All groups share one centre, and each spreads out both ways along 12 directions, with some noise.
In the rows, 128 means zero.
Known rows, each followed by its group:
[128 126 138 102  97  77 126 158 130  72 114  87 117 116 123 127 192  90]	lil
[149 119 207  84  89 165  76 106 121 134 120 161  78 145 138  87  97  41]	bemo
[146 168 155 146 120  94 124 108 127 137 133  90 104 146 139 126 129 121]	lil
[ 42 124 144 139 117 165 138  96  88 134 132 128 126 148 159 186 169  75]	gak
[103 168  94 157 142 142 165 119 163 139 173 108 174 187 134 145 112  98]	magu
[ 56 149 163 129  83 133 137 119 185 131 132 128 124 166 135 150 193  84]	gak
[159  85 132 119 116  95  96 161 142 113 138 125 123  90  81 133 125 105]	gak
[ 90 134 121 168 178 106 190 165 100 173 136 102 128 141  87 151 191  99]	bemo
[169 108 121 139 126 138 131 133 132  87 140 176 145  83 162 101  94  98]	magu
[105 132 116 165  93 152 161 116 116  94  99 140 181 168 117  88 158 113]	bemo
[150  61 139  97 143 127 132 143 108 179 159 197 101 118 157 124 148  84]	gak
[147 119 152 118 149  75 109 153 109 136 133  99  99 155 143 131 145 119]	lil
[117 158 130 104  90 104  82 147 177 136 173  78 104 100  95 138 150  70]	lil
[114  91 117 116 117 110 139 115  88 163 129 115 136 166  66 200 168  88]	magu
[109 146 127 110 109 147  99 111 132 141 101 152  85 151 133 154 130  58]	gak
[138 126 124 143 135  82 168 139  76  93 117 117 185 119 142 152 176 156]	magu
[105 149  81 121 112 119  95 131 121  60  94 122 132 119 176 160 135 105]	magu
[177 135 155 124 129  97 128 135 135 173 162 135 134 153 132  92 129 140]	bemo
[149 182 118 138  66 164 192  99 225 128 172 143 152 139  68 103 123  58]	gak
[129 142  80 104  99 120  80 101 157 145 119 145  79 115 125 200 117  96]	magu
[120 101 125 133 120  63 131 146 183 135 141 137 148 121 117 182 165 133]	gak
[132 123 121 152 145 157 184 131  78 111 137 147 184 163 140 112 144 155]	magu
[101  73 112 153 123 149 167  94 131 135 121 191 197 188 133 152 120  70]	gak
[153 168 142 147 104  85 140 126 171 130 108 129 156 181 132  82 146 140]	bemo
[119 147  98 126  96  90 143  96 135 127 134  96 158 120 104 176 146  38]	magu
[120 173  79 120 131 122 119 163 121  62 130  82 108 113 176  98 145  78]	lil
[191 109 104 119 161 103 187 159 130 149 175 160 146 122 136 100 139 114]	lil
[231 151  91 113 123 128 117 123  40 103 115 127 147 115 130  57  86 125]	gak
[150 107 124 120 136  57 113 185 140 164 141 128 124 144 124  94 185 145]	bemo
[209 141 107 136 139  74 152 115 160 126 162 114 112 139 144 120  93 106]	lil
[134 177 133 110  80 116 115  97 101  84 121  85 143 114 142 133 147  94]	bemo
[132 136 133 110 119 101 141 163 122 112 113 110 162 202 126  70 167  65]	gak
[157 111 111 135 106 143 141 138 181 116 131 178 130 145 111  81 115  84]	bemo
[130 165 124 112 164  36 124 168 102 160 163  59 107 103 149 194 194 156]	gak
[145 109 119 125 118  52  99 102  52 148 122  76 182 151 135 129 139  59]	gak
[110 138 145 118 113 143  96 147 112 165 135 144 148 158 136  81 152 106]	lil
[ 86 117 106 182  48 136 122 125 124 126 130 111 178 134  70  67 205 155]	bemo
[121 177  94  96 126 145 118 153  95 123 149  91 104 148 153  99 160 101]	magu
[111 119  91 123 150 114 133 124 143 165 112 173 141 190 159 163 129  93]	magu
[ 90  88 105 135  79 129 101 106 142 114 139 132 186 169 115 149 138  91]	bemo
[155 173 126 125 113 182 114 130 121 114  92 133  98 155  63  99  87  58]	gak
[165 114 151  83 118 133 118 104 105 143 119 181  95 105 148 151 111  70]	bemo
[148 128 157 126  93 107 116 116 160 142 151 115 127 143  95 125 130  95]	lil
[ 73 147 182 141 127 176 121 173 104 100 141 102  92 108 124 111 180 153]	lil
[137 119 161 142 119 106 110 111 109 132 128 133 124  88 129 152 122  92]	magu
[ 99  96 101 113 136 157  95 159  72  98 134 136 152 132 136 164 137 118]	lil
[130 131 138 148 151 136 159 124 101 139 175  93 128 144 110 146 120  85]	lil
[123 125 121 155 143 102 120 115 139 121 117 149 162 146 169 152 106 105]	magu
[163 131 141 101 129  68 106 134 111 162 183 100 144 119 148 160 149 161]	bemo
[153 167 100  87  83 124  74 156 161  91 174  69  84 112 122  94 129  75]	magu
[119 139 144 126 143 139 128 135 112 178 157 117 128 191 130 101 132  80]	magu
[155 109 127  71 121 106  86 155  64  85 140 109 130 121 172 113 147  99]	bemo
[164 138 114 119 144 118 113 164 151 116 177 102 118 148 132  98  99  88]	bemo
[ 98 110 120 104 118 136  91 177 150 153 175 134 172 159 104 116 150  91]	lil
[185 208 109  88 108 146 159 127 112 140 160 125  86  95 130  91 151  82]	gak
[112 117 126 113 128 107 102 139  85 126 131  95 141 157 126 143 147  69]	lil

New rows, each followed by its group:
[135 109 123 126 111 149 142 133 129 113 122 157 135 142 118  97 134  72]	bemo
[101  94 109 106 110 190 140 148  71  83 146 123 154 132 107  87 144   4]	lil
[125 154 121 104  98 135 145 140 155 161 148 152  97  65 113 107 177  50]	lil
[149 166 103 129  94  98 142  96 138 130 193  96 143  74 151 155 150 130]	gak
[163 161 123 122 140 124 163 157  95 121 174 101 133 110 132 106 157 147]	gak
[150 102 107 114  91 101 114 132 142 133 186  96 201 193 117  70 126  52]	bemo
[164 135 131  83  99  50  98 174 145 119 158  88 143 115 116 111 187 130]	lil
[171  98  78 108 136 112 122 127 126 145 184 140 132 115 147 139  98  58]	gak
[194 141 177  81 109 100 116 106 129 140 114 178 112 129 167 118 117 116]	bemo
[139 112 127 111 116  60 120 145  84 109  96 115 145  99 133 145 190 132]	gak
[147 156 139 122 105 129 150 120 153 153 150 148 115 121 121 123 153 118]	gak
[119  49 159 142 159  65 125 158 176 197 192 136 138 130  85 188 138 103]	gak
[127 115 139 111 141 100  97 177 124 119 177 103 111 133 169 119 157 146]	gak
[117 150  99 112  80 149 107 116 134 124 154  79 112 175  69 161 147 125]	magu
[172 147  95 122 138  95 153 144 105 100 148 121 167 107 171  99 134 102]	magu
[127 147 159 126 118 108 135 120 118 154 111 135 103 118 118 146 164 109]	bemo
[119 144 145 130  95  63 143 138 125  83 108  90 178 132 124 126 200 135]	magu
[112 114 168 132  95 118  75 107 114 131 114 120 133 165 114 163 128 135]	lil
[159 159 166 128 127 112  96 155 135 150 163  95 103 143 116  91 126 149]	gak
[169 139 127  92  79 106 122 127 132  58  69 161 150 154 170  64 146  86]	bemo
[142 143  97 139 133 135  89 126 131 103  91 151  98 153 159 131  85 108]	bemo
[ 99 140 104 149 101 105 150  96 166 119  81 142 172 162  88 193 139  73]	gak
[121 129  78 118 160 108 110 114  90 154 118 139 109 139 160 215 115  78]	gak
[163 107 152 122 121  80 147 116 118 134 112 143  99 115 122 161 154 121]	lil
[134 118 138 118 136  35  91 151 141 126 138  80 136 157 122 204 156 163]	lil
[157 140 142  81  62 110  83 131 121 114 109 118 108 138 127  56 164  69]	magu
[177 124 130  89 165  40 133 154 115 139 142 131 160 163 185 157 146 147]	bemo
[155 187  83  90 107 105 153 134 132 116 128 106 112 108 111 137 159  44]	gak
[139 119  94 133 139  85 129 157 165 105 171  99 155 143 117 169 124 122]	magu
[125 151 118 105 126  84 127 161  77 109 105  96 136 157 150 129 207 177]	magu
[178 156 117 137  88  80 119  98 119 118 136  93 178 131 121  99 124 122]	gak
[156 160  94 136 107 110 119  97  99 153 113 126 118 115 125 120 127  85]	bemo
[117 136  91 130 113 141 123 117  77  84 144  64 151 114 103 147 117  36]	gak
[115 171 164 137 119 141 151 139 170 107 118 119 100 142 106 113 137  72]	bemo
[127 127 141 111 156 137 156 136 145 108 195 102 159 163 133 174  97  56]	bemo
[147 163 119 120 105  81  79 121 127 113 100 118 131 148 177 114 133 140]	magu
[199 146  68  77  90  60 123 111 145 181 139 161 137  76 131 127 149  54]	lil
[160 166 134 116  91  62 131 121 178 138 124 134 148 114 151  91 158  88]	magu
[103 124 117 153 126 119 130 133 108 130 143 106 171 163 123 138 154 137]	bemo
[156 150 101 111 150 122 131 122  90 160 152 144 107 127 175 151 128 122]	gak
[135 101 113 131 129 121  91 124 123 129 151 130 128 137 140 149  98 100]	gak
[181 153 144 109 117 108 104 149 100 117 163  84 111 121 139  66 134 121]	lil
[135 145 131 133 148 101  83 113  82 167 144  94 130 178 154 150 101 113]	bemo
[120 175 111 106 129 161 138 146 157 123 120 164  59 114 131 172 151 110]	gak
[128 110 137 132 141 154  96 162 138 129 169 121 115 189 120 116 104 141]	magu
[142 177 139 115  70 158 177 116 151 111 169 133 117  81 121  99 180 110]	gak
[103 113 109 124 136  86 117 148 110 103 136  80 147 153 114 186 157  89]	magu
[141 112 144 112 111 106 113 168 154 124 153 132 159 163 118  88 156 127]	lil
[180 157  94 115 150  91 162 138 160 179 163 137 125 129  97 158 121  86]	gak
[175 152 111 140 106  88 126 106 170 121 137 153 150 102 150 136 111 137]	magu
[105 123 101 121 125 100 104 123 100 110 127 120 136 105 152 223 152 145]	bemo
[110 136 122 121 118 126 105 126  87 122 170  54 129 128 116 134 129  30]	gak
[152 158 146 113 117  68 155 143 160 173 180 102 141 139 128 111 182 111]	gak
